There are 10 hidden switches. A switch that is on adds its own fixed numbers to the row, and there is some noise. The rows also spread widely along 12 directions, which tell nothing about the answers.
Known rows, each followed by its switches (1 for on, 0 for off):
[ 3.729,  0.229,  2.441,  0.225, -0.827,  2.512,  1.607,  1.703, -1.694,
  0.525,  1.441,  1.792, -0.624, -0.217,  0.568,  0.281, -2.790,  1.237,
  1.344,  0.774, -1.825, -0.166,  1.976,  0.598, -2.520,  1.891]
1 0 0 0 0 0 1 0 1 1
[ 1.741, -0.860,  1.132, -1.864, -0.974,  1.697,  3.266, -0.958, -1.911,
  3.487, -0.157,  1.617,  0.532,  0.717, -0.285, -1.616, -2.714,  1.951,
  1.801,  0.843, -0.927, -2.257,  2.336,  2.563,  0.502,  0.303]
1 1 1 0 1 0 0 0 1 1
[-0.575, -3.398,  0.370,  1.618, -2.680,  0.934, -0.346,  0.130, -2.175,
  0.870,  3.181,  2.403, -0.052,  1.779, -0.218, -0.261, -4.381,  1.899,
 -0.060, -0.248,  0.506,  0.286,  0.429,  0.766,  1.121,  2.649]
0 1 1 0 1 0 0 0 1 0
[ 4.510, -0.198, -0.471,  0.285, -1.275,  2.926, -2.192,  1.785, -1.038,
 -0.866, -1.424,  0.275, -0.342,  1.639,  1.699,  0.369,  0.360,  1.707,
  1.526, -1.319, -3.939, -0.765,  1.945,  1.437,  1.353, -1.887]
1 1 1 1 0 0 1 0 0 0
[ 1.751, -0.291,  0.870, -3.356, -1.928,  1.058, -1.545,  0.319, -0.441,
  0.659,  0.583,  1.373,  0.829, -0.377,  1.878, -4.428, -0.014,  0.015,
  1.913, -0.201,  2.053, -1.704,  1.911,  1.607,  2.022,  3.359]
0 1 0 0 1 0 0 0 1 0
[-1.080,  0.301,  0.598,  0.330,  4.063,  0.737,  2.051,  1.509, -1.076,
 -1.107,  2.782, -0.745, -1.058,  1.085,  0.411, -1.303, -1.488,  0.990,
  2.332, -2.627, -1.427, -0.934, -0.254,  2.629, -4.863, -0.576]
1 0 0 1 1 0 1 0 0 0
[-0.664,  0.962,  1.527,  1.916, -1.120, -0.002,  0.624, -1.984,  4.030,
 -3.510,  2.487, -3.136, -3.659, -1.783,  1.012,  2.867,  0.027,  3.531,
  3.185,  0.822,  3.180, -1.407,  4.149,  0.208,  1.215, -0.170]
1 1 1 0 1 0 0 1 1 0
[-1.660, -1.128,  0.003,  2.857,  2.688, -1.328,  0.520,  1.523, -0.330,
 -3.132,  3.543, -1.515, -1.952,  0.409,  0.679,  0.858, -1.886,  1.354,
 -0.511, -2.396, -1.272, -0.148, -1.367,  0.245, -2.595,  0.453]
0 0 0 1 0 1 1 1 1 0
[ 0.614,  1.647,  2.098, -1.900, -0.538,  0.495,  2.489, -0.452, -2.007,
  1.153, -0.710,  0.643,  1.292,  1.123, -1.482, -0.749, -1.089, -1.263,
  0.706,  2.332,  1.081, -1.177,  0.766,  0.144, -1.543, -1.305]
0 1 1 0 0 0 1 0 1 0
[ 1.549,  3.657, -0.989, -2.084,  4.733, -0.684,  2.021,  2.376, -1.014,
 -0.549, -1.514, -2.408, -2.401, -0.350, -0.338,  1.616, -0.796, -0.017,
  1.589, -0.823, -1.851, -2.318, -0.340,  1.768, -3.199, -1.462]
1 1 1 0 1 0 0 0 0 0
[ 1.811, -0.145, -0.684, -0.184, -2.212, -1.149, -1.250,  0.434,  0.407,
 -0.939,  3.884, -0.810, -0.381, -3.601,  3.336,  1.675, -1.015,  3.391,
 -2.386,  2.081, -0.057,  0.835, -0.766, -1.735,  1.724,  3.411]
0 1 1 0 0 0 1 0 0 0
[ 2.826, -3.318, -0.505,  0.361,  0.352,  0.278, -1.472, -0.143, -0.829,
 -0.617,  1.949,  0.134, -1.094,  1.393,  1.060, -2.537, -1.464,  3.066,
  1.084, -5.029, -3.736, -0.794,  1.141,  3.341,  1.678, -0.219]
0 0 1 0 0 0 0 0 0 1
[ 1.977, -0.653,  2.355,  0.182, -1.949,  2.878,  0.329, -0.656, -1.572,
  0.464, -1.846,  1.039, -0.921,  2.125, -1.266,  1.185, -0.736,  1.166,
  3.587, -1.232,  0.972, -1.789,  1.239,  2.487,  0.096, -1.248]
0 0 0 0 1 1 0 1 1 1
[ 2.431, -0.333, -1.521,  0.654, -0.734,  1.299,  1.896,  1.022, -2.582,
  1.619,  0.347,  1.037, -1.216,  1.167,  0.587,  2.852, -4.765,  3.367,
 -0.821,  1.164, -2.721, -0.684,  0.444,  1.202,  0.327,  1.004]
0 1 1 0 1 0 1 1 1 1
[ 2.277,  0.173,  1.906, -1.028,  1.441,  0.917,  3.865,  0.920, -0.440,
  1.880, -1.445, -2.298, -0.673, -2.719,  1.255,  1.226,  0.956,  2.414,
  1.972, -0.140, -2.498, -2.284, -0.201,  2.364, -2.439, -1.871]
1 0 1 0 1 0 0 1 0 1
[-0.827,  1.461, -0.529, -0.228,  1.353,  0.960,  0.500,  4.865, -0.591,
  1.459, -2.499, -1.849, -0.233, -1.537,  2.418, -0.023,  1.265, -0.911,
  1.458,  0.522, -1.024, -2.170, -0.347,  0.206, -1.579,  0.987]
0 0 1 0 0 0 1 0 0 0
[-0.521, -0.011,  0.734, -1.113,  3.388, -0.665,  3.315, -0.319, -1.869,
  0.782,  2.455, -0.654, -1.159,  0.251, -1.274,  0.675, -2.453,  1.908,
  2.182, -2.549, -0.038, -0.931, -2.858,  3.538, -4.844, -0.477]
0 0 0 0 1 0 1 0 0 0
[-0.586,  1.855, -0.336, -0.028,  0.579,  1.292, -1.060,  3.819, -0.175,
 -0.523, -2.764, -1.434, -0.440,  0.422,  1.311, -0.349,  0.932, -1.613,
  2.164, -0.296,  0.599, -2.306,  1.372,  0.422, -0.434,  0.580]
0 1 1 0 0 1 0 1 0 0
[ 1.878, -1.272,  3.133,  0.258, -0.248,  3.047,  2.102,  0.269, -0.912,
  1.153,  1.530,  0.205,  0.567,  0.078,  0.766,  0.515, -0.684,  2.630,
  3.922, -2.086, -1.026, -0.424, -0.116,  3.551, -3.790, -1.226]
1 1 0 0 0 0 1 0 0 1
[-0.672,  0.265,  0.426,  0.880,  1.946,  0.128,  1.583, -0.157,  0.877,
 -2.250,  1.559, -0.982, -3.189,  0.403, -1.272, -0.359, -1.814,  1.160,
  3.404, -1.231,  0.609, -2.658,  3.193,  1.102, -0.509, -0.635]
0 1 1 1 1 1 1 0 0 1
[-0.632, -0.288,  2.025,  1.403, -0.262,  3.298, -0.014,  3.634, -0.319,
  0.425, -1.046, -1.238,  1.387, -0.244,  3.249, -0.630,  2.401,  0.040,
  2.155, -0.612, -0.864, -1.493, -0.117,  0.746, -2.288, -0.518]
1 0 0 0 0 1 1 1 0 1
[ 0.006, -1.354, -2.856,  1.880, -1.386,  1.142,  0.185,  0.996, -1.396,
  1.252, -1.880, -0.184, -1.956,  1.923,  0.808,  3.012, -2.540,  3.205,
  0.189,  0.232, -2.143, -2.319,  0.332,  0.916,  3.066, -0.294]
1 0 1 1 1 0 1 1 1 0
[ 1.000,  2.346, -1.025, -0.045,  1.757,  2.782, -2.423,  3.719, -0.116,
 -1.917,  0.910, -1.270, -0.490,  0.953,  3.708, -0.156,  1.011,  1.207,
  1.827, -1.035, -1.535, -0.902,  1.741,  0.935, -1.365,  0.114]
1 1 1 0 1 1 1 0 0 0
[ 1.040, -5.049,  4.147,  1.281, -2.887,  1.744,  2.265, -0.745, -3.840,
  2.249,  0.897,  2.569,  2.235,  0.990, -2.206, -0.624, -1.657,  0.545,
  0.552, -0.441, -1.451,  0.262, -1.874,  1.528, -1.643, -2.160]
0 1 1 1 1 0 0 0 0 0
[-2.374, -2.078, -0.010,  2.248,  0.053, -1.007,  1.601, -0.581,  0.394,
 -0.375,  1.922, -1.682, -1.824,  0.436, -0.404,  2.466, -2.119,  2.700,
  1.446, -1.468,  0.369, -1.550, -0.925,  1.293, -0.056, -0.793]
1 1 1 0 0 0 1 0 1 0
[ 2.375, -2.590,  2.222,  0.999, -1.187,  0.348,  0.829,  2.782, -2.392,
  0.704, -0.593,  0.924, -0.792, -1.299, -1.160,  0.435, -1.648, -0.631,
  0.328, -0.506, -2.146, -1.438, -1.245, -0.522, -0.840,  0.866]
0 0 1 0 0 1 1 0 0 1
[ 2.789,  1.662, -2.813, -1.048,  1.459,  1.225, -0.509,  1.101, -2.828,
  0.977, -1.703, -0.993, -0.355,  1.616,  1.635,  3.297, -0.060,  3.159,
 -0.624, -0.828, -3.822, -0.741, -2.202,  2.034, -0.003, -2.771]
0 0 1 0 1 0 1 0 0 0
[ 3.004,  1.249,  2.253,  0.479,  1.875,  1.945,  4.157,  1.609,  0.672,
 -0.020,  1.056, -1.437, -2.271, -3.216,  1.689,  2.935, -0.352,  3.287,
  2.768,  0.746, -2.844, -1.147,  1.612,  1.527, -4.075, -0.779]
1 1 0 1 1 0 1 0 1 0
[-6.240,  0.417, -1.466,  2.099,  2.226,  0.034,  0.762,  2.535,  1.082,
 -1.522,  0.033, -2.377, -2.762,  1.651, -0.298, -0.058, -2.318, -0.822,
  4.055, -0.869,  3.763, -3.331,  1.262,  0.986, -0.995,  1.736]
0 1 1 1 1 0 1 1 0 1

New rows. What belongs after each?
[-1.447, -0.409,  0.797,  2.067, -0.474,  2.233,  0.743,  0.294, -0.502,
 -0.957,  0.694,  0.262, -0.951,  2.987, -0.954,  0.620, -2.135,  1.120,
  3.507, -1.127,  0.833, -1.378,  2.458,  1.930, -1.419, -1.097]
1 1 1 1 0 1 1 1 0 0
[-0.408, -0.468,  1.399,  0.754, -2.361,  0.200,  1.271, -1.484,  0.344,
 -0.022, -1.096, -1.000, -1.768,  0.011, -2.019,  3.034, -1.060,  1.005,
  2.924,  0.822,  2.591, -2.536,  0.392,  0.147,  1.254, -1.531]
1 1 1 0 0 0 1 0 0 1
[-1.463, -0.590, -2.288, -1.884, -0.800,  2.585,  0.015,  0.244, -1.997,
  3.057,  1.326,  1.160,  1.388,  2.668,  2.840, -1.773, -2.418,  2.965,
  1.906, -0.078,  0.775, -1.922,  0.778,  2.997,  1.081,  2.268]
1 1 1 1 1 0 1 0 1 1
[ 3.109,  0.865,  1.333, -0.969, -1.287,  1.146, -1.234, -0.981, -0.566,
 -1.477,  1.329,  0.081, -0.803, -0.143,  0.834,  2.080, -0.445,  2.165,
  1.350, -0.043,  1.055,  0.104, -0.055,  0.923,  0.227,  0.120]
0 1 0 0 1 0 0 0 1 1
[ 0.409,  1.446, -0.666, -1.971,  0.625, -0.551,  2.381,  2.053, -1.365,
  2.079, -1.017, -0.299, -0.713, -1.945,  1.069,  0.764, -2.033,  0.439,
 -0.013,  1.925,  0.436, -1.912, -0.908,  0.629, -0.904,  3.146]
0 1 0 0 1 0 0 1 1 0
[-2.375, -0.820, -2.028,  1.013, -0.916,  1.982, -2.216,  1.226, -1.138,
  0.558,  2.304,  0.347,  2.482,  2.296,  4.104, -2.299, -0.160,  1.890,
 -0.770, -0.191, -0.773,  0.146,  1.041,  0.780,  1.293,  0.897]
1 1 1 1 0 0 0 0 0 0
[ 3.785,  1.048,  0.369, -2.593, -1.070,  0.497, -1.460,  2.002, -2.114,
 -0.923, -1.749,  0.588, -0.343,  0.307,  0.006, -1.667, -1.040, -1.664,
  0.021,  0.925, -0.196, -1.504,  0.561, -0.387,  1.100,  1.549]
0 0 1 0 1 0 1 1 0 1
[-2.050,  1.793, -0.619, -0.382,  1.344,  2.172,  2.211, -1.013, -1.369,
  1.959,  0.294, -0.518,  0.466,  3.310,  0.278,  0.611, -1.468,  2.402,
  2.893, -0.505,  0.609, -1.511,  1.019,  3.204, -2.113, -2.122]
1 0 1 0 0 0 1 0 0 1
[-1.509,  0.053,  1.174,  0.497,  0.370, -0.340,  1.805,  1.660,  1.195,
  0.403, -3.407, -2.422, -1.623, -1.094, -0.231, -0.156,  1.694, -1.322,
  2.870,  0.140,  0.716, -3.829,  1.171,  0.237,  0.695, -1.282]
0 0 1 0 0 0 1 0 1 0
[ 2.607,  1.391,  1.510, -0.406, -1.394,  1.386,  0.992,  3.111, -1.081,
  0.351, -3.517, -0.189, -0.397, -0.368,  0.056,  0.641, -0.276, -1.772,
  0.938,  2.307, -0.852, -1.836,  1.732, -0.733, -0.165, -0.012]
0 1 1 0 0 0 1 1 1 0
[ 3.314,  0.226,  0.001,  1.195, -1.448,  2.936, -0.873,  0.312, -0.043,
 -1.416, -1.670, -0.760, -2.712,  2.065, -0.189,  3.882, -1.032,  3.116,
  3.888, -1.660, -1.070, -1.389,  1.865,  2.680,  0.681, -2.559]
1 1 1 0 1 0 1 1 0 0
[ 2.499,  0.683,  0.525,  0.131,  3.359,  0.314,  1.374,  2.375, -0.357,
 -1.454,  2.071, -1.713, -0.711, -1.663,  2.590, -0.654,  0.535,  1.781,
 -0.525, -1.240, -4.463, -0.466, -0.326,  0.826, -2.880, -1.253]
1 0 0 0 1 0 1 0 0 0
[-0.112,  0.709, -1.332,  0.525,  1.885, -0.026,  2.296,  2.422, -1.459,
  1.497, -1.435, -0.574, -2.387, -0.083, -0.867,  2.027, -2.760,  0.765,
  1.398, -0.151, -1.466, -2.227,  0.176,  1.390, -1.046,  0.321]
0 1 1 0 1 0 0 0 0 0
[ 1.595, -3.995,  3.544,  2.085, -1.782,  0.577,  2.755,  0.632, -0.765,
  1.220, -0.340,  0.326,  0.818, -1.215, -0.582, -1.830,  0.202,  0.155,
  0.057, -0.268, -3.468, -1.457,  1.186,  0.182,  0.362, -2.455]
1 1 1 0 0 0 0 0 0 0
[-2.193, -1.828,  1.526, -0.803, -0.930,  1.229,  4.818, -2.121, -1.890,
  4.100,  3.084,  2.170,  0.907,  0.492, -1.188, -1.709, -3.978,  2.792,
  2.325,  1.000,  1.952, -1.973,  1.227,  2.540, -1.281,  1.395]
0 1 1 0 1 1 1 0 0 1
[ 2.310,  1.446,  0.300, -3.142,  3.538, -0.386,  2.571, -0.038, -1.143,
  0.018,  1.138, -0.448, -1.157, -0.869, -0.139, -2.523, -1.249,  1.158,
  1.864, -1.174, -1.532, -2.320,  1.801,  2.417, -1.868,  0.074]
0 1 1 1 1 1 0 0 0 1
[ 1.646, -1.158,  0.307, -1.189, -1.027,  1.845, -0.951,  1.067,  0.170,
 -0.047, -0.635,  0.071, -1.082,  0.716,  0.592, -1.930, -0.502,  1.084,
  4.689, -2.545,  0.163, -2.525,  2.337,  2.993,  0.812,  0.844]
1 1 1 1 0 0 1 0 0 0
[ 1.190,  0.708,  0.982,  2.935,  0.032,  1.043,  1.286,  0.350,  1.009,
 -2.208, -0.285, -0.246, -3.966,  1.051, -1.793,  2.694, -2.852,  0.933,
  3.150, -0.229, -0.213, -1.669,  3.849,  0.338,  0.113, -0.798]
0 1 0 0 0 0 1 0 1 1
[-1.279,  1.204, -0.476,  2.363,  0.799, -1.195,  0.028,  1.672,  1.550,
 -3.330,  0.633, -1.118, -2.762, -0.579,  0.214, -0.747, -1.460, -1.016,
 -0.430,  1.438,  0.652, -1.561,  3.520, -2.119,  1.571,  1.360]
0 1 0 0 1 0 0 1 0 0
[-1.132, -0.927, -0.510, -1.084,  0.149, -0.364,  1.899, -1.754, -3.160,
  1.872,  0.964,  0.726,  0.497,  2.326, -1.216,  0.188, -2.431,  1.595,
 -0.590,  0.000,  0.153, -1.831, -1.833,  1.322,  0.434, -1.070]
0 0 1 0 1 1 1 0 1 1
[ 5.222,  2.321,  2.257, -1.314,  1.104,  0.353, -1.097,  1.468, -1.074,
 -3.223, -0.891, -1.268, -1.075, -1.014,  0.385,  0.599,  2.349, -0.830,
 -0.307,  0.146, -2.557, -0.578,  0.728, -0.898, -0.765, -2.459]
0 0 1 0 1 1 0 0 1 0
[ 0.231, -2.114,  1.412,  3.866, -4.649,  0.930, -1.270, -3.846,  1.095,
 -2.970,  2.678,  0.902, -2.281,  2.092, -1.977,  3.279, -2.488,  3.366,
  1.849, -0.222,  2.406,  0.142,  2.464, -0.174,  3.200, -1.677]
1 1 0 0 0 0 1 0 0 0
[ 1.361, -0.355,  5.378,  2.245,  0.354,  3.183,  2.405,  3.462, -1.502,
 -1.967,  3.688,  3.108, -0.655,  0.701, -1.833, -3.551, -4.059, -2.712,
  2.467,  1.082, -0.457, -0.162,  4.940, -0.850, -5.200,  2.356]
1 1 0 0 1 1 1 0 0 1
[ 2.872, -1.608,  0.891,  0.024, -0.984,  2.545, -2.207,  0.086, -1.637,
 -1.002,  1.602, -0.209,  1.066,  1.123,  2.179,  0.825,  0.944,  3.224,
  1.249, -2.461, -2.180,  0.727, -1.127,  2.480, -0.480, -2.157]
1 1 1 1 1 0 0 0 0 0
[ 0.544,  0.108,  1.525,  0.677, -0.793,  0.035,  2.754, -1.093,  0.430,
 -0.314, -0.277, -1.291, -0.793,  0.084, -0.639,  1.360, -0.663,  1.531,
  1.036,  0.913, -0.064, -1.472,  1.611,  0.730,  0.118, -2.186]
0 1 1 0 0 0 1 1 1 0
[ 0.452, -0.590,  3.190,  0.004, -1.147,  1.405,  1.259,  1.320, -0.818,
 -0.215,  0.560,  0.303, -0.380, -0.197, -0.508, -1.246, -1.072, -1.094,
  1.985,  1.284,  1.142, -1.725,  1.501, -0.367, -1.149,  0.924]
1 0 1 0 1 0 1 0 1 1
[ 0.974, -2.393,  2.794,  1.686, -3.597,  1.512,  0.727,  0.374, -1.187,
  1.268, -5.688, -0.144,  0.301,  1.116, -2.027,  0.519,  2.156, -1.789,
  1.472,  0.785, -0.825, -3.065,  0.454, -0.490,  2.964, -4.456]
0 0 1 0 0 0 1 0 1 0
[ 0.464, -1.650,  0.612, -0.659, -3.587,  0.116,  0.036,  0.483, -1.195,
  1.729, -3.423,  0.231, -0.079, -0.895, -0.319, -0.043,  0.950, -0.413,
  0.000,  2.141,  0.558, -3.823, -0.248, -1.488,  4.524, -0.211]
1 0 1 0 1 1 1 0 1 0
[ 3.061, -2.908,  2.058,  2.207, -0.291,  2.166,  0.319,  2.134, -0.191,
 -1.001,  1.912,  0.814, -2.722,  0.172,  0.035, -0.558, -3.050,  1.873,
  3.237, -2.790, -2.600, -0.777,  3.535,  2.367, -0.708,  1.368]
0 1 1 0 1 0 0 0 1 1
[-0.085,  1.470, -2.457, -2.080,  2.670, -0.811,  2.771, -0.925, -0.953,
  2.494, -0.097, -2.127,  0.925, -1.734,  3.838,  0.404,  1.549,  3.891,
 -2.336,  1.134, -3.269, -1.902, -1.763,  1.212,  0.627, -1.853]
1 0 0 1 1 0 0 0 1 0
[-0.816, -0.669, -0.860,  2.707,  0.987, -0.515,  3.491,  0.626,  0.571,
 -0.894,  2.759, -0.138, -4.269, -0.756, -1.145,  1.992, -5.291,  3.086,
  1.437,  0.507, -0.753, -2.153,  3.283,  0.352, -0.466,  2.110]
1 1 1 1 1 1 1 1 0 0
[-1.375, -0.825, -0.051, -1.036,  2.110, -0.098,  0.772,  0.194, -1.846,
  0.280,  2.261,  0.442,  1.315,  2.304,  1.031, -4.382, -0.983,  0.145,
 -0.231, -1.685, -0.882, -1.111, -0.346,  1.941, -0.869,  0.003]
0 0 0 0 1 0 1 0 1 0
[ 2.313,  1.474,  2.099,  0.790,  2.026,  0.429,  3.725,  2.467, -0.675,
 -0.573,  3.373, -0.564, -0.733, -2.529,  1.084,  0.685, -2.656,  0.986,
 -0.830,  2.292, -3.115,  0.303,  1.756, -1.024, -4.488,  0.888]
1 1 1 0 0 0 1 0 0 1
[ 0.820,  2.965,  0.544,  1.429, -0.710,  1.396, -1.099,  0.253, -0.968,
 -3.519, -0.561, -0.112, -1.093,  2.862, -1.088,  2.518, -1.143, -0.909,
  0.101,  2.035,  1.096, -0.206,  1.514, -1.498, -0.233, -2.260]
1 1 0 0 1 0 1 1 0 0
